The rows of a group lie close to one hidden flat surface of 12 dimensions, which passes through zero. Surfaces can cross.
Some rows, each with its group after it:
[  5  30   8  26 -49  -8 -11  32  -4  26  14  46   9  -7   2] => Bime
[ 25  67  -6 -73  -1   5 -15 -19 -10   7 -20   5  -8 -25 -19] => Bime
[ 39  31 -25   5 -32  -2 -18  18 -23  -8  21 -33 -14 -10  20] => kerul
[-18  17 -10  22 -13 -15   0  -2  15  -6  24   4 -24 -27   0] => Nonov
[ 43   1  14 -10 -13   6 -11 -22  21  -6 -58 -29  20  23   9] => Bime
[ 25 -18  40 -27  -2  21  17 -15 -15   7  69   2 -13   8  38] => Kugog
[ 15  21 -53  19  23  31 -26  40  44 -17  20  35   0   1  32] => Kugog
[-36   6  -3 -23   0 -13  35 -15 -15  18  -1 -35   0 -13  40] => vubov
[-14  11  10 -14 -32  21  31   9 -54 -24  24 -37  -9 -38 -10] => Nonov
[ 12  38   5 -33 -10  -9   3  -3   4  -2 -14 -17  -1 -10 -17] => Kugog
[ 18 -19  10  18   1 -39  34   6   4 -10  -3 -37 -13  -9 -16] => Nonov
[-19 -22   1  -4   8 -18   3 -13 -41 -11   5 -55 -11 -14  20] => Kugog
[-16 -11 -19  -7   5   2 -45  17  15  14  -1   7  -8  23  -8] => Nonov
[ 37 -42  34   6  35   0  17  15  58   7   9  42   0  -2  42] => vubov
[  3  -1 -17  28  20 -19  23  -6 -11 -16  27   5  33 -23 -11] => vubov
[ 24  11 -44  -4 -19 -14   5  48 -42  57  -2  12 -14  34  23] => Nonov
[-17  38   0  -4   0   9 -22  -3  25   0 -24  38   6   4 -12] => kerul
[-10  -6 -23  -5  27  25  20 -23  -5 -13   1   7   7   5 -11] => vubov
[-14  -9 -27   1   2  10  18 -28   5  25  15  30  -6   4 -30] => Bot
[  0   6 -24  20  11 -41  -3   1 -58  -1  33 -12 -27 -20   4] => Nonov
[ 32  63 -42   0   1  28  -1 -39 -23 -15  20  14 -26  35   1] => vubov
[-16  -6 -15   6  25 -20  -3  -4  31  20  18  10  15  12  35] => Nonov
[-18 -49 -29  19 -16  18 -10  21   1  12  27  -6 -37  10 -14] => Bot
[  6  -1  22 -14  11 -11   5  -8  13   7 -23   8   1 -25  19] => Kugog
[-38 -23   5  31  32 -31   5 -19   2  -8  19  -2 -15 -26  41] => Bot
[ -9 -20  39 -50  33   9  17  -4   8  -6  20  10  36  15 -45] => Bot
[ 11  22   3 -31  -3  29 -27  21   6  -1  30  40  -2   6 -36] => Nonov
[ 18   6   0 -34 -35  16  14   9  36   4 -36 -46  -1   4 -16] => kerul
[ -3 -22  32 -11  14   3  41   5  13  -6 -54 -28   3   5  29] => Bot
[ 10 -40  15  27 -17  13  15  25  -6   7   0   0  -3  -8  43] => Nonov
[-36 -26   3 -18  -3  16  39   9  35  14  69 -31  19  17  31] => Kugog
[  6  28  16 -14  16  -6  10  35 -50  13 -14  54  23   0   7] => kerul
[ -1  35   6  16  -7 -45  74  -7 -15  20  21  16 -10 -15   0] => Bot
[  9 -15   7 -20  43  10   1 -25 -28 -13 -15  25 -12  -4 -33] => Bime
[ -4  -7  44  -1 -11 -27  36  -3  33  48  26  40   0   3  32] => vubov
[ -2 -15  -7  20 -22 -16  19  -6  -4  14 -51  -4 -52  -1 -45] => Bime
[ -1 -25  13  24  -1 -24  20  18   3  22  35  23  -3  -9  17] => Nonov
[-22  -8  -7  22   2 -36 -16  11   2   1  14 -15 -22 -41  34] => Kugog
[-15   6  32 -50  17  17  32  23 -19 -17  -1 -15  -5   5 -10] => Bot
[-14  12  -1  23 -28  27 -49  -5  59  -1 -12  27  -5  20 -16] => kerul
[ -8  39   4 -46  -4   9 -26   0 -14  -4 -11  -1   9 -15 -19] => Kugog
[-38   3  14  -4   9  -5  22   5  -1   6 -14   9  34  27 -12] => kerul
[ 25  29  15 -12 -18 -34   4   5 -20   0 -17 -48  30   0  24] => vubov
[  1 -15 -27 -10  19   5 -11 -43 -62  11  14   7  31  -2 -13] => Bot
[ 10  12  20 -16   7  13 -31   3   5 -13 -29  15   4  -1  -4] => Bot
[-18  -4   1 -26  25   7  24 -21 -17   2 -25 -10  29  -5  17] => Kugog
[-82  22 -24  54 -12 -25  15 -29 -11   6  15  -9  26  23  25] => kerul
[-12  -7  45 -20 -15  11 -42 -12   4   3  12  10   9   5 -18] => Kugog
[ 22 -22  28  21  22   2 -12   4  33  -6  17  55  47   0 -10] => vubov
[-12   3   3   8   4  19  43 -62  21   4  16 -17  31  27  60] => Kugog
[ 5 32 -2 -9 -2 -4 35  2 -1  5 35  8 14  5 12] => Bot
[ 38  -7  -5   1 -15  38 -13  24 -17  -2  12   8 -21  39  -5] => vubov
[-17  -1   1  15 -18  -4   4 -17  35  -4  -8 -31  12  22   2] => Kugog
[-45   5  -1  -2  -6  -8  16  16  30  13 -21  12 -15 -29  -8] => Bime
[  3  15 -13   4 -12   7  16 -20 -20  24 -23  29 -29 -10  -2] => Bime
[  3  70 -18 -25 -19 -36  25  15   8  -6  24 -28   5   2 -46] => kerul
[ 28  12  -5  -3  24  25 -47   2  22 -21   2  37 -14  -8  16] => Bime
[ 12  22 -14  -9  17   3   3  12 -13  -1  -6  24  43   3  -8] => Kugog
[-35   8  -9   9  -8 -16  14   4  -7  12  -6   4 -16  -7 -12] => kerul
[-32   9  -6  13 -37  26  52  32  15  27  15  30  21  27 -16] => Bime
[-22  -3   2  31  -6  25  -7 -46 -19 -10  22  11  28  32  -3] => Nonov
[ 15  16   8 -37  35   5  36   4  -5  10 -16  34   8 -17  10] => kerul
[ 14  10   9   6   4  -6  15 -13  -1  17  14  35  13  -9  30] => Bime
[-56   7   3   7 -16 -36  12 -41 -22   3  -9 -34  15   5 -49] => Bime
[-59  17   0  -6 -17 -16  40   8   9  23   6   1  18 -17  -2] => Bime
[ 10 -29  16   3 -19   0   9   1  37  17 -18   0  24  24 -29] => Bot
[-11  32 -45  44 -37 -14  17 -15 -23  18 -40  -3 -55 -18  12] => kerul
[ 20 -14 -22  27  22   1  27 -11   6 -19  34  -8  -4  18  -6] => vubov
[-28 -32   2 -54  10   7  -4  11  20  10 -18 -33  18 -22  -4] => Bot
[ -5  -5 -24  22   5  10  -9 -29 -22 -23  33 -13 -22  42 -35] => vubov
[-49 -14 -16  11  14 -11  36 -20 -17   2  -1  11  34 -32 -39] => vubov
[-17 -27   6   7 -22   8  -4  11   7  10 -52 -36  -4  -7  30] => kerul
[ 23 -36  -1  16   4  28  13  30  35  -1  26  15 -17  12  24] => Nonov
[ 16 -34   8 -11  50  -1  -6  10 -24 -26  31   7 -26 -24  -2] => Nonov
[  9 -10  17   7 -23  -3  -3  27  -1   6  27  -3  26  19  -4] => Bime
[ 10  -1   0  27 -44  -9  21 -22   3  25  29   9  -2   6 -21] => kerul
[ 21  26 -51   6  -6 -10  -7 -33 -32  -1 -27 -21 -17 -12 -24] => Bot
[  4  19  22 -33   9  15 -17 -29  24   7   2   0  -6  34  37] => vubov

New rows, each followed by its group:
[ 26  -2  46 -29  12 -28  10  -3   3  13   7   9   7   9  -9] => vubov
[ -3 -30  14  45 -17 -26 -22  25 -31  15  41  24 -29  -3  -4] => vubov
[ -2  -5  15  24   2   4 -54 -20  -2 -47  -5  -7  -9 -10 -30] => Nonov
[-19  11  33 -44 -18  -9 -56  25  18   3 -28 -11  -6 -17 -31] => vubov
[-39  -8 -31 -12  18  33   7  -1 -22  -4  28  41  -1 -15 -62] => vubov
[ 17  17  33 -22 -15 -31  20  -6  38  23 -12  -5 -20  17 -16] => vubov
[  1  -6  15  29   5 -20 -12 -12  27   1 -24  29  29   9 -23] => Kugog
[-21   8  -2   7 -41  21  -7 -14 -13 -16 -18 -51  22  17  -2] => Nonov
[-38 -15  17  29   2 -27  -8  29  -8  -8 -20   8   2  37 -59] => kerul
[ 19 -39  29  50 -47  -6  -7  36  19   8 -22 -17  64  18  15] => vubov
[-42 -21 -17  26 -35  -8  66 -11  51  17 -16 -42   6  22 -30] => vubov
[ 28  -6 -54  23  20  16  30  12  25 -28 -36 -30 -18 -23  30] => vubov
[ 25 -16  22  32 -91  24  16  32  34  36 -39  -7 -19  44  -9] => Kugog
[ 37  37  17 -23  14  34 -18 -10   5 -25 -39  24  14  22 -12] => Bot
[ -2  -3  -9   9  11  -8 -35  -4 -11   8  18  18  12  29  -5] => Nonov
[ -6 -21   9  13  -3  16  37 -14 -60  -8  -8 -16  -2  43 -20] => Bot
[ 17   4 -32  20   2  26   5   3 -10 -11  16  14  -6   9   3] => vubov
[-20 -22  37  -3   4 -32  -9 -10 -12  26  12  -4 -18  -6  55] => vubov
[ 24  -6  33  -6  14 -22   8  -6  -4  -3  38  11  27   4  -4] => Kugog
[-48   4  -5  -1  -5  -3   4  -4  21  13  -8   4  30  -5   1] => Kugog
[ 16 -10  -4  14 -28  15 -31  14  47 -20  31 -25  -5  37 -36] => kerul
[-15 -34   4  -7   9   6  -5   5 -17  28 -15  27  -5  20 -16] => Nonov
[  5  27 -16  56 -27 -26 -23   0   9  -6  41  13  15  20 -10] => Kugog
[ 28   7 -15 -23  17  49  39 -19  18  18 -16  13 -33  30  69] => vubov
[  7   3 -17 -16  33  -1  22 -16 -18  -4   0   0 -49 -37  32] => Kugog
[ 11  26 -25  23 -28   2   1  14 -18  -4  17   6  -1   3 -31] => vubov
[ 20 -17   4  30 -12  37 -27 -13  -1   0 -34  35 -27  20   5] => Kugog
[ 39 -22  20   9  31 -13  23 -36   9  -6   1  14  19   0   9] => kerul
[-37 -14 -21  36  -9  10  46  -9   6  -1 -31 -20  -8  22  -8] => Bime
[ 50  15  -7   4  -3   0  13  21  16 -12  -9 -13  13  -2  25] => vubov
[ 16  41   1 -25   7 -14 -32  -1  -4  -5  32  14 -50   3 -31] => vubov
[-35  14  -5  37 -26   4 -35 -39  29   1   1  14 -20   6   2] => Kugog
[  1 -12  57   1 -25  -6   8 -23  43  21  14  -3  31   2  59] => Kugog
[  5  11  -5  -6 -13 -21  41 -32  32  34  16  -3 -12  -6  16] => Bime
[ 22  10  33 -42 -25  13  12 -12   0  13 -26  -2 -32  -2 -16] => Kugog
[ 19   9 -27 -10  38  13   1  11   7 -31  25  -6  18 -22  27] => vubov
[-12 -13   2  -7   0 -32 -36 -18 -34 -14  31 -45 -18  -4 -39] => Bime
[-34   4   9 -16  -4   2  -2 -16 -15  30  58  18 -43  24  24] => vubov
[-18 -18   0  38  40 -16 -28  43   6 -32  23   5   2  23  16] => kerul
[-37   8  -9  15 -42 -29  30   2 -18  36  60 -10  -2   1  -7] => Bime
[ 21  19   0 -25   0  28  -9 -20 -15 -11 -19  -6 -16  13  -8] => Kugog
[ -6 -21  10   1 -15 -25  44  -4 -10  16   4 -40  17   7   4] => Bime
[  5 -24  20  19 -16 -22 -51 -51  18  34  27  16 -17 -19  56] => Bime
[ -8  45   2   8 -42  16 -44  21 -24   6 -16   6  12 -13  57] => Bot
[-13  10 -31  22  13  13   6 -33  -9 -27 -18 -12  40   1 -14] => vubov
[ -5  -6   2 -53  11  34  17  25 -27  11  13  26   0  -9 -40] => vubov
[ 17  -2  -8  -8  34 -14  33  -3 -15   4  13   3 -23 -27  48] => vubov
[-13  28  -5   3   6  10 -26   3  -9   5  11  59  -2 -26  15] => Bime
[  5 -35  12  39  -3 -10  16  10  -4   2 -27  12  39 -17   2] => vubov
[-34 -18  34 -47  17   9  -4 -21  19   4  21  -2  -9 -14  -8] => Kugog
[-17 -25  -3  -5 -12  39 -14  -1  -2  12   2  26 -28   9 -26] => kerul
[ 11   9 -21 -39  22   5  28  21 -15  29  12  11   5  -5  46] => Nonov
[  4   4  16 -14  -1  32 -37   6 -12   6   0  37  14   8  11] => vubov
[-28  10  -8 -30  25  -3 -21 -11   6   3  25  22  -3 -31 -13] => Bot
[ 22 -16  18 -22  23 -15  10  10 -15  -2  24 -18 -19   6   5] => vubov
[-18  -3  -8   5 -18  21  -4 -25  26   9 -16   4 -14   5  -9] => kerul
[  5 -18  19 -21   5   6 -10   5 -19  -1  33 -25   3  34  17] => vubov
[  1  -5  -6  49   0 -28 -36 -60  34  -4  53  23 -21 -34  11] => kerul
[  5  46  -6   5   0 -57  37 -35  -1   4  21 -38   3  -3  22] => vubov
[-13 -22  13  -5  35  45   7 -34 -15 -12 -17  22  20  27  21] => Bot
[-11  -9  14 -17  -2 -25 -17  -4  10  -2 -14 -17 -14 -25 -32] => kerul
[ -2  -7  26   7 -34  19 -24  10 -43  25  -3  31  24  20  -2] => vubov
[-16  32   2 -23   7   2  -1   5  -1 -11  -4   4  24  26 -41] => kerul
[  4  40   1  -6   5 -11 -25  -6  22 -15 -31   2  14 -19   9] => Bime
[-12  11   2 -54  15 -12  47 -23  31  15  39 -25  19  -4  -4] => Bime
[ 22 -32  26 -11  -7  35  13 -23 -10  -3  -5 -20  -7  32  16] => Kugog
[ 32  20  25 -28  23 -23   0   4 -59 -21 -40 -19  42   9 -25] => kerul
[  1   3 -16  -8   0  13 -29 -26   7 -13  29 -34   7 -18  43] => kerul
[-22   6  22 -20  -2 -16 -14   4  42  10  14  -7   8  -6  16] => vubov
[-14   7 -37  29  20  10  41 -50  35 -11   3  -3   6  18  17] => vubov
[-53 -24  -8   4 -11   1 -31  30  16  -3 -43 -38  44   5   0] => Kugog
[  7   8  -1   3  -8   2  -2  44   1  19  30  34  33 -11  33] => Kugog
[-13   8 -16  16  14  -6  15   1 -10  -7  -7 -14   8   1  47] => kerul
[  7   3   8  30 -35  12  -7  -2  -5  29  -9  17  -9  22  62] => vubov
[-11  22 -16  -5   1   5 -13 -19 -21 -20  23 -22  27  18 -24] => vubov
[ 45  16  23  20  19 -11 -20 -10 -19 -34  -4  22  -3  19 -29] => Bot
[ 13  26  -3 -20  17 -25   6  -1  18  -6   8  -4 -30 -40  14] => Kugog
